All groups share one centre, and each spreads out both ways along 8 directions, with some noise.
In the rows, zero is written as 128.
Known rows, each followed by its group:
[114 136 105 124 134  85 122 137 132 108 118 135  68] => V
[129 112 151 113 120 119 108 170 157 123  83 118  99] => N
[115 125 149 106 124 103 123 102 167 126 106 168  64] => C
[138  93 184 135 162 112  89 117 107  69 179 166  92] => N
[155 136 136 130 132 124 108 124 118 147 137 157 101] => V
[108  97 182 146 159 151 117 157 149 119 105  95 100] => V
[144  86 163 101 156  99  83 175 112  93 106 149  52] => C
[ 93 124   9 136  86 148 187  41 104 141  75 122 107] => K
[ 98 144 113 169 112 135 102 157 108 140  97 122 137] => C
[ 99  92  74 107 105 126 154  90  95  98 104 151  90] => K
[123 116 118  87 158  90 172 149 145 114 152 116  77] => K
[140 125 114 114 116  84 139 118 120 144 145 147  87] => V
[ 99 118 144 118 106 118  83 147 118 121  93 194  92] => W
[110  13 141 159 157 170 100 176 127  72 103 127  99] => V
[133 163 127 129 120  93  98 113 117 124 108 149  66] => K
[167  98 128 154  93 133  73 136 150 138 136 187 139] => N
[127  97 122 168 108 137 140 150 143 137 124  86 162] => M
[148 141 136  97  97 154  78 128  85 136  84 170 145] => C
[151 105 120 138 110 143 123 138 203 149  89 112 124] => N
[ 92  97 158 152 130 154  79 174 155 105  65 140 106] => V
[167  96 167  57  79 103  80 176  62 128  95 161 134] => M
[ 99  72 148 161 120 172 107 129 128 124 112 155 128] => L
[112 130  81 186  54 119 146 156 122 171 146 109 203] => C
[132  86 131 106  88 105 123 145 120 156 117 160  85] => M
[112 124 142 126  93 106 130 123 110 132 144 148 148] => C
[123 115 137 184 110 130  80  98 111 130 132 179  97] => W
[128  56 137 121  86 150 162 167 164 151  89  69 174] => L
[125 106 147 121 115 118  90 151 120 113 107 165  96] => V
[109 106 139 110 122 117 130 153 137 131 113 147  94] => W
[ 84 163 156 124 134 126 124 142  90 127  90 104 121] => N
[ 67  94 168  96 132 135 137 163  73 125 115 168 110] => W
[106  84 165 153 133 174  93 152 129 125  99 128 133] => V
[138 108 130 142 108 111 115 162 151 114 121 120 136] => M
[107 122 130 135 104 122 126 130 107 150 102 135 113] => M
[150 141  79 121  85  86 138 126  67 149 164 153 145] => L
[135 146 112 141 100  97  73 154 142 103 111 167 121] => M
[151 146 129 131 121 119  91 112 134 121 127 159 114] => N
[140 124 175  91 121 124  92 184 116 122 126 154 150] => K
[106 121 129 150 110 150  90 153 110 122  90 146 138] => L
[123 127 135 125 106 127 111 125 137 141 109 142 122] => L
[135 127 103 131 112 103 140 120 132 157 138 148  87] => N
[102 102 153 136 144 114 117 114  76 103 157 167  86] => C
[ 73 159 115 147 108 138 118 142 128 135  97 163 150] => K
[106 152 126 135 124 116 117  95  96 145 130 179  84] => M
[142 165 126 101  92 137  95 137  86 144  91 160 154] => W
[134 125 112 125 107 100 115 134 108 127 135 155 105] => L
[146 160 124 130 105 176 125 147 121 180  81  83 188] => L
[101 166 124 163 113  91 107 149  96 157 134 141  93] => N
[117 129 143 147 115 131 114 155 123 154 115 115 129] => N
[114  98 134 133 108 127 134 125 138 139 122 131 117] => L
[123 180  89 144 114 113 135 132 161 173 116 120 117] => K
[158 140 146 102 144 134  94 150  87 122 115 124 125] => V
[105 115 109 138  96 143 120 128 132 137 101 155 134] => K
[147 126 129 131 122 152  95 142 114 136 102 133 130] => V
[148 130 103 137 111 133 156 120 141 192 167 135 143] => K
[118 111 127  52 103 132 145 176 109 156  96 154 145] => W
[114 113 109 154 128 180 113  98 123 149  94 158 100] => C
[124 129 169  85 112  86 138 134 136 117 111 113 109] => L
[ 97 135 127 156 121 134 119  99  98 120  91 113  99] => K
[134 134 171  87 101 156 113 111  74 132 110 147 178] => C
[ 86 117 127 118 127 106 132 145 124 143 118 187  65] => W
[147 151 114 111 120 125 139 126 122 184 123 136 118] => W
[106 213 116 167 136  92 120 123  90 168 145 124  90] => N
[ 95 136 144  98 132 118 136 164 124 148  99 140  89] => W
[153 133 118 122 110 124  91 144 126 144  98 160 106] => C
[121  85 145 127 130 165 110 123 163 131 100 165  99] => M
[174 174 120 108 108 139  92 100  56 159 142 178 155] => L
[124 125 121 158 120 122 121 126 134 126 132 139 122] => M
[161 100 143  97  89 115  73 153 117  70  94 135 168] => W
[136 198 124 118 110  82 113 162 124 149  90  87 112] => M

New rows, each followed by its group:
[ 83 100 126 198 122 204 113 136 151 153  79 119 143] => L
[146 174 172 138 131 117  99 140 107 166 156 139 141] => K
[143 146 127 151 154 108 116 124 162  97 153 136 111] => M
[127 146 151 144 109 121  86 125  97 133 132 171 125] => K
[160  51 158  89 122 161 125 112 120 142 138 180 110] => M
[121 112 152 114 112 123  89 118  75 102 111 166 111] => K
[168  87 173 111 123 108  82 133 118 110  82 113  67] => K
[125 134  92 156  93 102 117 135 116 145 141 168 124] => C
[101  45 155 102  85 177 120 166 116 184  96 198 121] => W
[139 148 117  58 103  94 115 118  69 121 106 174 106] => N
[122 102 151 148 137 120 107 120 143 106 142 154  93] => N
[ 77  94 138 148  97 149 105 145 153 133  73 158 101] => M
[115 120 110 108  88  94 112 128  87 106 122 178 109] => V
[ 94 154 145 157 120 143 114 134 118 148 124 130 152] => K
[165 155 124  45 131  81 141 172 140 118 101  85 131] => W
[151 141 147  93 122 157  78 125 119 129  93 171 133] => M
[114 122 130 111 118 126 121 147 123 139 107 147 120] => W
[141 153 145 139 126 130 101 117 108 137 119 123 122] => W
[142 125 131 109 149 146 122 151  86 117 105  88 137] => V
[137 155 135 148  91 104 100 200  63 198 130 131 139] => N
[138 104 147 161 114 181 127  89  66 152 157 114 179] => W
[146 106 126 130 116 128 102 169 105 131 112 131 122] => C
[167 147 132 187 119 115  86 105 162 145 110 105  93] => W
[129 130 102 122 101 117 136 133 144 142 118 139 126] => W
[170 150 152 127 133  96  85 141 153 120 100 110  82] => W
[152 125 143 144 131 129 111 109 110 129 135 112 125] => W
[140  81 147 119  92 170  79 159 118 102  95 146 197] => M
[141 140 158 156 104 131  84 157 169 162  86 125 123] => K
[ 85 108 135 102 103 121 102 192 136 102 117 203 149] => K
[152 194 136  80  98  70 131 103  94 162 141 149 115] => V
[125  95 105 139 129  44 132 159 107 105 177 143  51] => L
[167  87 132 122  85  99  68 137 142  91 110 173 113] => W
[176  87 170 201 144 121  95  82 129 111 169 101  82] => W
[120 105 117 160  90 133 104 111 124 138 128 166 123] => W
[155 193  92 116 110  76 125 125 102 154 131 128 112] => L
[159 108  66 101  46 105 102 154 159 109  85 181 169] => W
[ 86 160 125 155 123 109 121 186 190 156 142 174 131] => K
[124  93 152 140 120 140 113 119 111 124 104 123 112] => K
[103 111 168 122 175 122 160 138 108 136 148  96  83] => W
[141 159  87 144  84 159 118 122  77 174 118 136 195] => L
[ 91  94 127 130 104  94 122 112 106 137 132 201  48] => M
[105  90  63 153 107  95 167 101 134 134 161 156  82] => V
[105 115 128 119  98 101 142 138 117 179 101 137  62] => M
[100 157 125 151 138 102 125 121 140 118 102 123  75] => K
[104 160  98  89 133 100 129 137 111 105 100 140  96] => K
[ 94 181 170 101 117  84 133 140 140 136  85  93 105] => V
[104 110 124 137 110  98 131 126 130 147 119 149  66] => M
[ 91  67 123 146  77 113 175 130  80 170 148 113 118] => M
[ 84 155 103 120 118 139 135  96  73 110  94 136 128] => K
[ 94 145 170 176 125 118  86 147 129 144 157 177 126] => K
[139 142 119 114 128 131 144 123 117 148 114  97 126] => K
[ 88 145 144 113 132 125 146 144 111 148 114 137 104] => W
[173 127 147 109 142 121 110 139 172 127 110 102 107] => N
[131  72 137 103 127 105 137 144 128 101 145 125 108] => W
[134 239 135  47 151  69 109 161  80 134  94 134 100] => W
[120 107 131 121 110 129 118 132 107 139 123 169 118] => W
[125 110 166  95 106 173 123  74  75 134 123 173 165] => C
[123 132 113 113 118 132 136 118 126 144 106 134 121] => N
[172 135 155 178 103 177  78  93 109 195 114 134 138] => W
[132 143 189  98 123 100  95 156 146 127  97 133  94] => V
[109 194 107 152  95 108 129 102 134 158 118 141 130] => C
[146 152 116 140 126  71 102 110 131 108 141 149  74] => W
[112 177 121 125  77 111  93 132 129 155  78 161 129] => V
[ 32 117 135 118 128 122 126 182 141  80  98 176 131] => K
[160  80  43 170 145 157 147 118 124 142 157 130 107] => V
[160 188 117  57 100  67 132 135  93 142 105 111 125] => V
[116 125  87 111  88 126 141 135 133 153 103 149 141] => W
[116 132 137  91 129 122 130 159 131 157 104 144  96] => W
[154 152 123 110 105  93 124 144 118 155 107 123 103] => M
[ 91 120 133 122 154 103 151 132 125 105 134 130  83] => K
[146 129 106  89  96 108 127 155 140 121  98 138 142] => W
[117  54 158 170 146 139 146 124 154 124 142  83  95] => W
[118 161 136 103 133 116 119 158 136 148  81 125  95] => W
[111 118 130 138 123 158 133 118  77 129 128 119 151] => V
[ 93 109 124 125 123 113 145 144 135 109 123 122 119] => W
[112 123 171 150 176 173 148  88 124 153 149 100 106] => L
[114  89 143 104  65 117 114 120  95 111 119 178 152] => L
[142 141 153 102 150 108 123 143 125 148 122 121  84] => W
[130 102 179 133 130 152  77 149 116 122 109 158 122] => V
[148 134 115 148 108 115 100 118 146 170 120 180  80] => W
[ 74 181 136 165 133  81 104 136  70 128 146 158  78] => N
[115 125  92 123 119  96 148 128 142 156 145 167  76] => W
[128 139 150 133  85 136  78 134 137 151  88 174 133] => V
[ 73 142 183 177 145 169 103 134 124 153  76 102 105] => W
[133 224 144 131 148 145  47 117  78 134  86 175 107] => L
[167 124  85  83  77  77 105 154 153 101 104 166 136] => W
[122  99 148 124 102 135 118 160 118 135 115 117 161] => C
[136  73 103 124 125 132 153 105 148 128  80  68  67] => K
[141  71 147 213 104 179 106  80 116 144 137 119 157] => W
[151 104 249  75 114 132 120 159 154 165  94  96 147] => V
[114 177 125 144 112 144 110 112 104 168 110 147 125] => W
[ 94  74 155 135 132 105 118 146 128  44 126 108 127] => W
[116  71 162 171 106 164  98 139 159 135  98 118 119] => W
[132 168  83 112  48  90 105 109 114 157 105 199 131] => V
[135 115  86 134 108 120 130 139 131 128 108 138 107] => V
[ 99 104 108  92 121 127 144 108  70  85 110 140 110] => K
[106 192 144 123 113  74 121 132 180 154  87 124  76] => V
[120 129 135 124  96 144 137 149 141 149  83  91 159] => L
[102  82 112 139  86 102 125 159 143 120 110 148 111] => L
[113 159 128 121 119 110 110 149 151 114  76 115 116] => W
[ 87 100 113 130 133 124 143 135  71  88 128 120 122] => V
